The same things were measured in two ways. Each way mixes the same 10 hidden numbers, adds some noise and spreads widely along 7 directions of its own, which tell nothing about the thing.
Some things both ways: the first way, then the second way.
[ 1.81 -0.91 -1.42 -0.11 -1.48  0.53  1.76 -1.08 -0.21 -0.79  0.75 -0.63
  0.37 -1.01  1.30  1.96  0.87 -0.47 -0.61  1.96 -0.16  1.20]
[ 0.19 -2.42  0.77  0.30  3.24 -0.67 -0.30 -0.72  3.80 -1.14 -1.08 -1.48
  1.24 -0.65 -1.86  1.48  0.08 -0.33]

[-1.18 -1.59 -0.58  0.41  1.53 -1.02 -1.55 -1.80 -0.51 -1.59 -0.25  0.96
 -0.96 -1.93  1.39 -1.94 -0.35  3.24  0.81 -0.18 -2.64  0.18]
[-2.27  3.98 -2.06 -0.82  1.93 -1.49  1.79  2.35 -0.09 -1.04 -0.48  0.95
 -0.61 -0.50 -0.76 -3.04 -3.26 -2.14]

[ 0.90  1.96  2.31  1.32  0.05 -1.38 -0.80  3.06  1.27  2.75 -1.13 -1.15
 -0.25  3.27 -1.83  0.45  0.89 -0.54 -1.62 -1.24  0.55 -0.56]
[-0.43 -0.79 -0.62 -0.22  3.04 -0.71  0.20 -2.76  2.47  0.33  0.97  1.05
  0.34 -1.40 -1.22  1.68  2.29 -0.85]

[ 0.32 -1.18 -3.90  0.66  2.73  0.08 -0.57  0.25  0.23 -1.41 -0.89 -0.93
  1.27 -0.96 -1.21 -0.27 -1.06  0.96  0.92  1.49 -2.28  1.06]
[-1.38  1.95 -0.56  1.33  1.07 -2.40 -1.54 -1.70  0.33  2.18  0.55  1.69
  1.73 -1.44 -1.03  0.16  0.09 -0.25]

[ 0.07  0.03 -3.20  2.89  3.35  1.37  0.87 -0.11  0.58 -1.01  0.08 -1.48
  1.75 -0.68 -3.84  0.15 -1.99  0.19 -1.51  0.25 -1.09  1.07]
[ 0.08  0.84  0.25 -1.43 -0.13  1.44  1.44  0.69  0.65 -1.05  0.57  0.71
 -2.66  0.48  0.08 -3.35 -2.05 -0.51]

[ 2.33 -0.38 -1.08 -0.17  0.86 -0.11 -0.13  2.44 -0.46  1.78 -2.82 -0.27
  1.47  1.81 -1.38  0.69 -0.32 -1.64  1.42  0.16  0.10  1.06]
[-0.26  0.58  1.27 -0.97  0.65  2.22 -0.41 -1.38  0.42  0.17 -0.39  0.76
 -3.01  1.40  0.49 -1.72  0.74  0.12]

[ 2.26 -0.80  1.94 -0.74 -0.03 -0.40  0.90 -0.24 -0.88  1.08 -2.19  0.00
  0.14  0.94  0.42  0.11 -1.20  2.11  0.39 -0.26 -0.33 -1.48]
[ 3.73 -3.33  0.19  0.58 -1.00  0.33 -1.18  1.36  3.08 -0.74 -1.13 -0.45
  1.00  2.83 -0.40  2.37 -1.36  1.19]

[ 0.78 -1.26 -3.27 -0.12  3.00 -0.42 -1.12 -0.39  0.30 -0.88 -2.29 -0.76
  0.50 -0.72  0.16 -2.13 -1.81  1.22  2.92  0.24 -3.38  0.51]
[ 2.78 -1.09  0.04  0.96  0.17 -0.01 -1.64  0.64 -0.08  1.21 -2.07  0.60
  0.32  2.64  0.77  2.20 -0.89  1.97]

[-1.14  1.01  2.27  0.74 -1.76  1.39  1.22 -2.16 -2.10 -2.11  3.27  0.18
 -0.35 -1.56  1.41 -0.62  0.81  1.16 -2.58  1.36  1.35 -0.81]
[ 3.87  2.50  1.91 -1.03  1.54 -0.33  1.51 -0.08  0.53  2.96 -1.35  1.03
  1.40  2.10  1.63 -1.22 -0.91  3.05]

[-0.81 -2.35 -1.50  0.19  0.24  1.29  2.15 -3.38 -0.69 -2.65  2.39 -0.48
  0.55 -2.83  1.39  0.53 -0.85  1.11 -1.12  2.88 -1.33  0.54]
[ 2.10 -0.63 -1.32  0.37  0.83 -0.89  1.58  0.49  2.37 -2.43  1.09  1.97
  2.31 -1.74 -1.21  1.43 -1.28 -1.35]

[-1.53  1.00  0.24  0.67  0.40 -0.31 -1.29 -0.17 -1.29 -1.15  0.62  0.78
 -0.45 -0.30 -0.17 -1.67 -0.18  2.92 -0.77 -0.73  0.10 -1.17]
[-0.61  2.74  0.27 -1.55  5.01 -0.26  3.59 -0.72  1.24  0.94 -0.40 -0.36
  0.38 -0.78  0.56 -3.15 -0.11  0.07]

[ 0.42 -1.25 -4.11 -1.96  2.16 -0.18 -0.06 -3.11 -1.64 -0.87  0.65  0.25
  2.06 -1.75 -0.04 -1.88 -2.59  2.87  0.66  1.76 -1.84 -1.59]
[ 1.75 -0.22  1.14  0.92 -0.13  0.60 -2.17  1.90 -0.33  0.66 -3.24  0.03
 -0.55  2.36  0.29  0.62 -2.49  2.33]

[-0.48  1.03 -3.06  1.53  0.09  0.80  1.04  1.29 -0.61 -0.63 -0.80 -0.79
  1.08  0.88 -0.65 -0.43 -1.25 -1.49  0.26 -0.26  1.43  1.05]
[ 2.08  0.38  0.92  1.52  3.38 -0.82  0.02 -3.11  1.12  2.59 -0.22  0.50
  2.94  0.11  0.95  1.59  1.96  1.43]

[-0.50 -0.26  0.50 -0.01 -1.22 -0.19 -1.02 -0.08 -0.20 -0.67  0.08 -0.09
  0.19 -0.96  2.15  0.32 -0.02  0.81  0.25  0.06 -1.28  0.23]
[-0.86  0.16 -2.22  0.74  1.82 -0.27 -1.95  1.75  1.06  2.51 -3.55  0.05
 -0.63  1.48  0.10  0.72 -0.59  2.10]

[ 0.71  0.69  2.62  1.08 -0.08 -0.06  1.26  0.09 -0.55  1.03 -0.72  1.19
  0.66  0.81 -0.93  1.63 -1.02  2.22 -3.18 -1.42  1.07 -0.23]
[-0.98  2.91  0.33 -1.98  0.46 -0.62  1.08  1.44  0.99 -0.11  0.78  1.19
  0.33 -0.91 -0.89 -3.61 -1.45 -1.58]

[ 1.32 -1.21 -0.77 -0.55  1.34 -0.43 -0.97  0.50  0.64  0.46 -1.88 -0.32
  0.38  0.14 -0.51  0.03 -1.07  2.27  1.67  0.04 -2.63 -1.15]
[ 2.46 -0.48  0.61  1.61 -1.04 -0.83 -3.91 -0.63 -0.41  1.55 -0.76  1.50
 -0.91  1.41 -0.04  1.76 -1.22  1.52]

[ 1.87  0.18 -2.93  0.61  1.29  1.39  0.83  0.84 -0.14 -1.11 -2.06  0.04
  0.31  0.26  0.05  1.35 -0.96  1.78  1.67 -0.02 -0.98 -0.18]
[ 1.27  1.18 -2.49 -0.01  3.90 -1.76 -0.07 -1.05 -2.74 -0.41  1.07  1.30
 -0.94 -2.12  1.04 -1.67 -0.94 -2.26]

[ 4.16 -1.17 -4.10  0.20  1.95  2.48  2.36 -0.92 -1.72 -0.84 -3.92  0.21
  1.51 -0.92 -0.20  0.88 -2.57  0.58  3.20 -0.09 -1.29  0.69]
[ 1.34 -1.53  4.23  0.69  0.66  0.07 -1.79 -3.02  1.48  0.26 -0.17 -1.93
 -0.60  3.61 -0.15  0.40 -0.43  1.16]

[-2.10  1.51 -0.62  0.20 -0.78  0.14 -0.28  1.30 -1.89 -1.29  0.63 -0.33
  0.33  1.16  0.94 -2.03  0.19 -1.33 -0.78 -0.05  3.81  0.51]
[ 2.40  2.74  2.67 -0.19  0.49 -1.50 -0.53 -3.50 -0.40  2.88  2.37  2.99
  1.93  0.01  0.40  0.63  1.71  0.71]

[ 1.97 -1.44 -3.47  1.00  2.40 -0.61  0.06  0.21  1.96 -0.99 -0.15 -2.88
  0.12 -0.50 -1.59 -0.60 -0.19 -0.68  0.42  1.80 -2.74  2.04]
[ 4.38 -1.99 -1.18 -1.59  1.14  0.94  1.79  1.73  1.00 -3.13  0.83  0.94
 -0.07 -0.96 -0.08 -0.04 -0.78 -1.77]

[-0.26 -0.65 -0.15  0.18 -0.86  0.30  0.24  0.40 -0.57 -1.81  0.52 -0.68
 -1.15 -0.13  1.51 -0.66  1.66 -0.14  0.97  1.90 -0.02  0.38]
[ 1.64 -1.86  3.53 -0.14 -0.36  0.26  0.13 -0.50  2.97 -0.84  0.65  0.02
 -1.36  1.82 -1.11  0.95 -1.45  1.93]

[ 4.50 -0.42 -3.07 -1.75  0.91  0.29  1.05  1.47  1.20  0.39  0.30 -1.98
  1.58  1.07 -0.82  1.74  0.09 -1.64 -0.14  3.32 -0.52  1.28]
[-2.71  1.25  0.63  0.64  2.39 -1.08 -2.10 -2.08  1.08  1.34 -1.04  1.60
  2.53 -1.60 -0.50 -0.10  1.31 -0.07]

[ 0.01 -0.99  0.07  0.07  1.35  0.45  0.65 -1.29 -1.10 -0.69 -0.27 -0.36
  0.81 -0.65 -0.30 -0.64 -0.96  1.48 -0.29  1.10 -0.47 -0.77]
[-0.84 -1.76  2.39  0.73 -0.61  0.77 -0.87 -0.51  3.17  0.54 -2.19 -0.98
 -0.34  2.96 -1.07  0.87 -1.40  2.68]

[ 0.22  0.73 -0.92  2.20  0.75  0.07  0.28 -0.16  0.34 -0.09  0.01 -0.90
 -0.12 -0.05 -0.88  0.65  0.81 -0.06 -1.45 -0.34 -0.19  0.78]
[ 3.59  0.27  2.49 -1.48  0.27 -1.55  1.08 -1.27  3.30 -0.78  2.90  1.43
  0.25 -0.32 -2.33  1.16 -0.46 -0.80]

[-2.67 -2.41 -0.34 -1.33  2.28 -2.95 -2.45  2.25 -0.68  0.11 -4.41  0.63
 -1.27  2.58  0.89 -3.26 -1.04  2.81  2.66 -2.41  1.51 -1.20]
[ 2.54  2.38 -2.30 -0.57 -0.07  2.03  2.91  1.51 -1.08  0.90 -1.06  1.87
 -0.42  1.89  2.25 -1.66 -2.54  0.56]

[ 0.05  0.38  0.27 -0.15  0.39 -0.51  0.39 -0.49 -1.39  0.13  2.34 -0.66
  0.94  0.46 -1.09 -0.74  0.29 -0.87 -2.99  1.63  2.30  0.45]
[-2.69 -0.39 -2.62  1.06  1.00 -1.26 -2.11 -2.71  0.89 -0.28  0.37  1.19
  0.59 -0.98 -1.56  1.41  0.40 -2.57]

[-0.72  0.07 -0.29 -1.11  0.86 -2.31 -1.74  1.91 -1.59  0.34 -0.30  0.00
  0.24  2.08 -0.49 -2.30  0.82 -0.30 -1.15  0.41  3.16  0.73]
[-1.33 -0.49 -1.35 -0.17  0.71  0.64 -0.10  1.51  3.40  1.27 -3.21 -0.82
  1.39  1.42 -0.93 -0.01 -1.12  0.73]

[ 3.20  3.19 -2.35  1.86  0.90 -0.86  0.56  0.87  0.94  2.86  1.47 -1.83
  1.98  1.75 -4.35  0.16  0.08 -2.47 -3.16  0.43 -0.39  1.01]
[ 1.39 -0.02  1.76 -0.73  2.44 -0.25 -1.09  0.21  2.77 -0.11 -1.23 -0.33
  0.64  0.33 -1.02  0.37  0.63 -0.17]

Other things, the second way, with their names:
J_982: [ 1.01 -0.22  0.27  1.40  0.09 -2.22 -3.98 -2.08 -0.59 -1.08  0.29  1.77
  0.94 -0.79 -1.22  1.46 -1.29 -1.74]
J_594: [ 0.19  0.47  1.65 -0.62  0.94  1.32 -1.80  1.00 -0.01  0.39 -2.80 -0.77
 -0.96  1.42 -0.05 -1.58 -1.03  0.37]
J_147: [-0.82 -3.20  2.79  1.13  3.99  0.29  0.29 -4.42  4.45 -0.22 -0.27 -1.30
  2.07 -0.06 -1.11  3.09  2.26  0.61]
J_156: [-2.87 -1.28  0.20  0.79  0.68 -1.23 -3.32  0.00  1.51 -1.48 -0.46 -0.74
 -1.31 -0.44 -2.22 -0.81 -1.60 -1.46]
J_690: [ 1.06  3.36  0.23 -0.65  0.72  0.28  0.56 -0.15  0.38  2.88  0.80  2.93
  0.97  0.07  1.46 -1.45  0.99  1.04]
J_468: [-0.62  0.35  0.91 -0.93  3.08  0.42 -0.20 -2.84  1.32  1.11 -1.96 -0.82
 -0.20  1.46  0.01 -0.95  0.45  0.32]
J_95: [-1.44  3.44 -0.17  0.05 -0.23 -1.21 -0.64  2.02 -2.24 -0.90 -0.37  1.49
 -2.86  0.80 -0.03 -3.37 -4.88 -0.43]
J_949: [-3.78 -1.73 -1.86  1.61  1.42 -2.65 -3.35 -2.26  1.66 -2.12  1.08  0.03
 -1.40 -0.60 -2.39  1.29 -1.00 -3.27]
J_992: [ 0.92  2.20  0.59  0.62  1.71 -1.96  1.61 -3.13  0.34  0.68  2.61  3.44
  1.63 -1.84 -0.09  0.74  0.14  0.12]
J_133: [ 0.75  0.83  0.89  0.41  2.07 -1.49 -0.81 -0.35  3.25  1.13 -1.68  0.20
  1.74  1.10 -1.18  1.59 -0.15  1.31]
J_904: [-0.50 -1.34  0.25 -1.59  2.91  4.25  3.01 -1.11 -0.96 -0.96 -0.72  0.32
 -1.36 -1.71  1.83 -3.21  1.78  0.33]
J_254: [ 1.74  1.25  0.45 -1.19  4.65 -1.19  2.34 -1.31  0.16 -0.47  0.84  1.70
  1.89 -2.77  0.03 -0.07  0.58 -0.57]
J_361: [ 1.98 -2.66  2.60  0.13  1.91  0.09  0.44 -2.57  2.51  0.84 -0.86 -1.12
  1.62  0.96 -0.85  2.17  0.58  1.57]
J_781: [ 3.82  2.95 -0.89 -0.77  1.06 -0.01  2.74  0.64  1.24 -1.29  1.97  3.30
  1.60 -0.89  0.91 -0.86 -0.12 -1.32]
J_53: [ 0.34  1.81  0.33  0.10  2.11 -0.34  0.21 -3.65  0.19  1.92  0.78  1.64
  1.87  0.61  1.97 -1.42  0.98  0.13]
J_172: [-1.86 -3.11  0.91 -0.34  2.12  1.55  0.23 -2.88  1.58 -1.14 -0.04 -1.81
 -1.69  0.00 -1.17 -0.39  1.37 -0.89]
J_252: [ 3.10  1.90 -0.37  0.70 -0.65 -2.66 -1.91  1.18 -1.00 -1.07  1.91  1.99
 -1.47  0.56 -0.83  0.37 -2.64 -1.59]
J_216: [-0.86 -0.59  2.03 -0.80 -1.68  0.12 -0.31 -0.98  3.77 -2.54  3.81  1.97
 -0.15 -1.46 -2.17 -1.00 -0.36 -2.19]
J_543: [ 0.38  0.41 -2.41  0.54  3.07  0.11 -0.78 -0.10 -1.89  2.29 -3.12 -0.75
 -0.44  1.07  1.57 -1.24 -1.22  0.98]
J_426: [-1.24  1.95 -1.46  0.30  1.14 -1.10 -0.16  2.75  1.70  0.70 -1.92  0.77
  0.43  0.21 -1.01 -0.37 -1.97  0.45]
J_88: [ 1.82  0.03 -2.41 -0.49  3.48 -0.34  0.62 -4.80 -0.83  2.33  0.42  2.15
  0.95 -0.58  1.12  2.01  2.31 -0.64]
J_490: [ 0.32 -1.03 -1.09  1.66  1.39 -1.44 -1.86 -2.61 -0.47  1.50 -0.79  0.90
 -0.46  0.59 -0.07  1.93 -0.92  0.97]
J_972: [-1.89 -1.68  3.15  0.05  3.22  0.38  0.69 -3.18  3.54 -0.66 -1.35 -1.17
 -0.21  0.86 -1.50  1.50  0.88  1.08]
J_322: [ 0.49  2.46 -1.31  0.59 -0.87 -0.66 -2.25  1.23 -1.71 -0.13 -0.19  2.06
 -0.98  0.46  0.19 -1.20 -2.37 -1.36]
J_97: [ 3.45 -1.09 -0.84  0.71 -0.08 -0.77 -0.31  1.32  3.53 -0.53 -1.04  0.53
  3.62  1.50 -0.48  2.25 -0.83  0.05]
J_601: [-1.76  0.07  1.59 -0.50 -0.23  0.01  0.00  0.04  3.46  0.04 -1.05  0.72
 -0.42  1.50 -2.09  1.24 -0.65  1.32]
J_249: [ 0.16 -1.81  0.85  0.74  0.94 -2.70 -2.63 -2.34  3.18 -0.52  0.02  0.25
  1.88  0.40 -2.71  3.55 -0.03 -0.87]
J_167: [ 1.90 -0.50  0.96  0.02 -0.49  1.31 -0.90 -1.16  1.17  2.34 -0.80  0.65
 -0.63  2.80  0.71  0.78  0.08  2.36]
J_285: [ 0.87  0.45 -2.20 -0.65  0.71 -3.31  0.17  2.81  4.92 -3.10  1.35  2.05
  1.91 -2.71 -3.56  1.11 -2.52 -3.05]
J_914: [ 2.46 -0.54 -2.10  0.46  1.29 -1.23 -0.76  1.18  0.06 -2.98  0.84  0.68
 -0.86 -0.31 -0.38  0.13 -2.30 -2.83]
J_735: [ 1.53  1.11 -0.38  1.08  3.27 -0.97 -1.11 -1.91 -0.68  2.92 -1.38  1.18
  1.47 -0.14  1.13  1.29  1.26  1.23]
J_929: [-0.59 -0.02  2.30 -1.45  2.26  1.16  2.94  0.51  4.15 -3.87  0.76  0.17
 -0.32 -1.44 -1.74 -1.41 -0.74 -1.19]
J_458: [-2.02 -0.48  1.51  1.04  0.12 -1.91 -2.01 -0.14  4.12 -0.46  0.41  0.21
  0.93  0.06 -2.54  0.99 -0.97  0.02]
J_387: [-2.11  1.62  2.62 -0.39  2.73 -0.01  1.60 -4.70  1.69  0.77  1.23  0.82
 -0.32  0.63 -0.28 -0.34  1.68  0.57]
J_786: [ 0.72 -0.45 -2.34  0.83  2.09 -1.69 -1.00  0.29  1.48  1.00 -1.69  0.33
  3.01 -0.58 -0.29  0.78 -0.60 -0.55]
J_403: [-0.15  4.29 -1.19 -1.31  2.16 -0.82  0.12  0.93 -0.70  2.85 -0.64  1.25
  0.35 -0.42  0.54 -2.79 -0.65 -0.40]
J_599: [ 3.21 -1.86 -1.56 -0.37  3.36  1.18  2.52 -3.36  1.24  1.86 -0.39  1.78
  1.20  0.30  1.76  2.73  2.04  1.50]
J_947: [ 1.49  0.95 -2.11  0.61  1.21 -1.15 -1.16  1.76 -1.42  1.50 -1.83  0.59
  2.03 -0.70 -0.12  0.05 -0.79 -0.13]
J_145: [ 1.08 -0.36 -2.72  0.28  4.17 -0.36  0.83 -2.16  0.61 -1.24  0.56  0.23
  0.56 -1.39  0.49 -0.24  0.97 -2.66]
J_999: [-0.72  0.47  0.39 -0.53  2.23 -0.56 -0.84 -0.92  0.87  0.22 -0.58  0.34
  1.97 -0.43 -0.77  0.17  0.98 -0.91]
J_486: [ 1.50  0.54  1.15 -0.49  3.80  1.88  0.22 -0.40 -0.51  1.45 -2.65  0.10
 -1.83  2.19  2.24  0.04  1.43  2.62]
J_471: [ 1.49 -2.38  1.21 -0.74 -0.41 -0.46 -2.35 -2.49 -0.16 -0.73  1.42  1.21
  0.51 -0.09 -1.41  2.18  0.95 -1.57]
J_797: [ 2.34  3.63 -0.45 -1.72 -0.29 -0.48  0.49  0.27 -0.68 -0.35  3.15  4.20
 -0.15 -1.60  0.30 -2.14  0.37 -2.09]
J_875: [ 0.97  1.07 -1.79  0.26  1.61 -1.06  0.34  0.88  0.16  0.58 -2.08  0.10
  0.86  0.47 -0.51 -0.03 -2.40 -0.29]
J_752: [ 2.78  0.06 -1.35  0.05  1.27 -0.59 -0.13  1.62  1.99  0.66 -0.80  0.86
  1.55 -0.51 -0.02 -0.18 -0.69  0.24]
J_573: [-0.86  2.22 -0.67  0.05  3.85  0.22  0.24 -1.33  0.22  2.29 -2.98  0.20
  3.22 -0.94  1.31 -2.64  0.08  0.17]
J_436: [ 3.63 -3.30 -3.16  1.00 -1.04 -1.11 -1.93  2.37  1.76  0.34 -1.35  0.66
  2.13  0.58 -1.04  3.38 -1.74  0.40]

Some of these things the first way, each followed by its name:
[ 1.02  0.64  0.50  0.23 -1.44  1.56  2.11 -1.42 -1.44 -0.21  1.23  0.75
  1.45 -0.68  0.59  1.94 -1.05  0.86 -1.93  0.80  0.75 -0.46] -> J_458
[ 1.65  0.13 -0.29  0.08  1.39 -0.48  0.64 -0.82 -0.01  0.13  1.02 -1.06
  0.81  0.32 -0.87 -0.53 -0.68 -0.38 -3.07  0.46  1.25  1.31] -> J_471
[ 0.72  0.29  1.30  0.00 -0.07 -1.32 -0.10 -0.62  0.63  0.70  0.24 -0.90
  0.27  0.43  0.16 -0.77 -1.14  1.04 -2.60 -1.28  0.38 -0.04] -> J_999
[-1.76  0.54 -0.58 -0.67 -0.34 -1.09 -0.99  0.19 -1.76 -0.35 -0.02  0.31
  0.55  0.67  1.50 -1.47  0.23  0.93 -0.05  0.59  1.16 -0.56] -> J_426
[ 1.35  0.48  0.68  0.88  1.24 -1.76 -0.36  1.68  1.68  1.18 -1.52 -2.34
 -0.67  2.37 -2.11 -0.36 -0.10  1.98 -1.41 -1.07 -0.10 -1.39] -> J_543
[ 3.18 -0.75  0.11 -0.68  1.33 -0.13 -0.49 -0.52  0.06 -0.05  0.21 -1.00
 -0.20 -0.68 -0.93 -0.20  0.88  0.72 -0.35  1.47 -1.63  0.20] -> J_468
[-0.08  1.20 -1.09  1.65  0.63  0.11  0.33  0.75 -0.42  0.45 -1.91  0.16
  0.02  1.27 -0.67 -0.59 -1.37  0.77  0.49 -2.20  0.48 -0.39] -> J_914
[-2.70 -2.18 -1.91 -1.56  2.30  0.11 -3.01  0.33 -1.48 -3.13 -0.54  1.61
 -0.76 -1.21  2.29 -2.82 -1.00  2.06  3.06  0.06 -0.70  0.34] -> J_599
[ 0.44  0.25  0.11 -0.21  0.01  0.65  1.59 -0.92 -2.31  0.13 -1.06  0.45
  1.50  0.38  0.65 -0.47 -2.10  0.50 -0.65 -0.51  1.93 -0.57] -> J_97
[-1.69 -2.61 -4.03 -0.41  2.26 -0.52 -1.38 -1.40 -1.73 -3.18 -0.80  0.25
 -0.29 -2.15  1.87 -2.32  0.60  1.11  2.30  1.74 -1.06  1.78] -> J_875
[-1.87 -0.31  0.37  0.64 -0.33 -1.60 -1.59  1.08  0.76 -0.53  1.65 -2.14
 -1.08  0.25 -0.45 -3.32  0.66 -0.88 -0.31  0.73 -0.46  0.36] -> J_781
[ 0.72 -2.91 -2.00 -2.40  0.40  1.98  0.60 -2.60 -1.66 -2.93 -0.15  1.16
  0.58 -3.10  3.08  0.56 -1.24  2.22  1.80  1.82 -1.11  0.08] -> J_982
[ 0.15 -0.67  1.77  2.46  0.11 -0.86  0.92  1.05  1.78  0.46 -1.06 -1.09
 -1.36  1.14 -0.55  0.68  1.17 -0.35 -1.61 -0.75  0.09  1.59] -> J_361
[-1.41 -0.25  1.16 -0.05  1.59 -0.21 -1.15 -1.07 -0.89 -1.32  1.76 -0.05
 -0.61 -0.65 -0.56 -2.03  0.14  3.23 -0.77  1.16 -1.16 -2.13] -> J_490
[ 0.45 -0.61  0.72 -0.91 -1.28 -0.79 -0.52  0.71 -0.89 -0.38  0.88 -0.10
 -0.11 -0.20  0.53 -0.35  0.94  1.22 -0.34  1.71 -0.12 -0.24] -> J_752
[ 0.81 -1.26  0.93 -0.58 -2.46  0.72  1.22 -1.21 -0.40 -0.65  1.45  0.82
  0.78 -1.86  1.90  2.01 -1.55  0.98 -1.26  0.41 -0.56  0.61] -> J_690
[ 0.87 -0.06  1.15 -0.91 -2.07  0.24  0.78 -0.49 -1.09 -0.31  1.73 -0.49
  0.92 -0.58  1.14  0.63  0.02 -0.17 -1.57  1.64  0.75 -0.07] -> J_797
[-1.00 -1.75  0.59 -0.05  0.75 -0.46 -0.89  1.09  1.37 -1.59 -0.59 -0.79
 -1.93  0.29  1.54 -0.65  1.02  1.91  1.83  1.21 -2.12 -0.75] -> J_992
[-1.39  0.98 -2.13  1.60  3.05 -0.11 -1.60  0.54 -0.04 -0.14  0.04 -0.48
  0.24  0.46 -1.98 -2.92 -0.28 -0.50  0.23 -0.17 -0.90  0.52] -> J_972
[-3.37  0.65 -2.47 -0.22  1.62 -0.52 -1.95  1.01 -1.45 -0.83 -0.86  0.76
  0.78  0.93 -0.18 -3.00 -1.61  0.86  0.96 -1.26  1.77 -0.73] -> J_929
[-0.63  2.19 -1.42  0.66 -1.01 -0.43 -0.97  0.88  0.22  0.08  1.34 -2.05
  0.34  0.73  0.46 -2.32  0.12 -2.51  0.16  0.05  0.10  0.33] -> J_486
[ 1.71 -2.79  1.21 -3.07 -0.12  0.36 -1.59  0.46 -1.40 -2.60 -0.86  1.03
 -1.37 -1.30  2.30 -1.55 -0.67  3.33  2.84  0.89 -1.15 -0.79] -> J_53
[ 2.77 -4.71 -1.68 -0.77  1.19  0.88  1.05 -2.07 -1.12 -1.85 -1.44  0.37
  0.91 -3.64  1.07  1.29 -0.41  1.12  2.11  3.25 -3.88  2.32] -> J_172
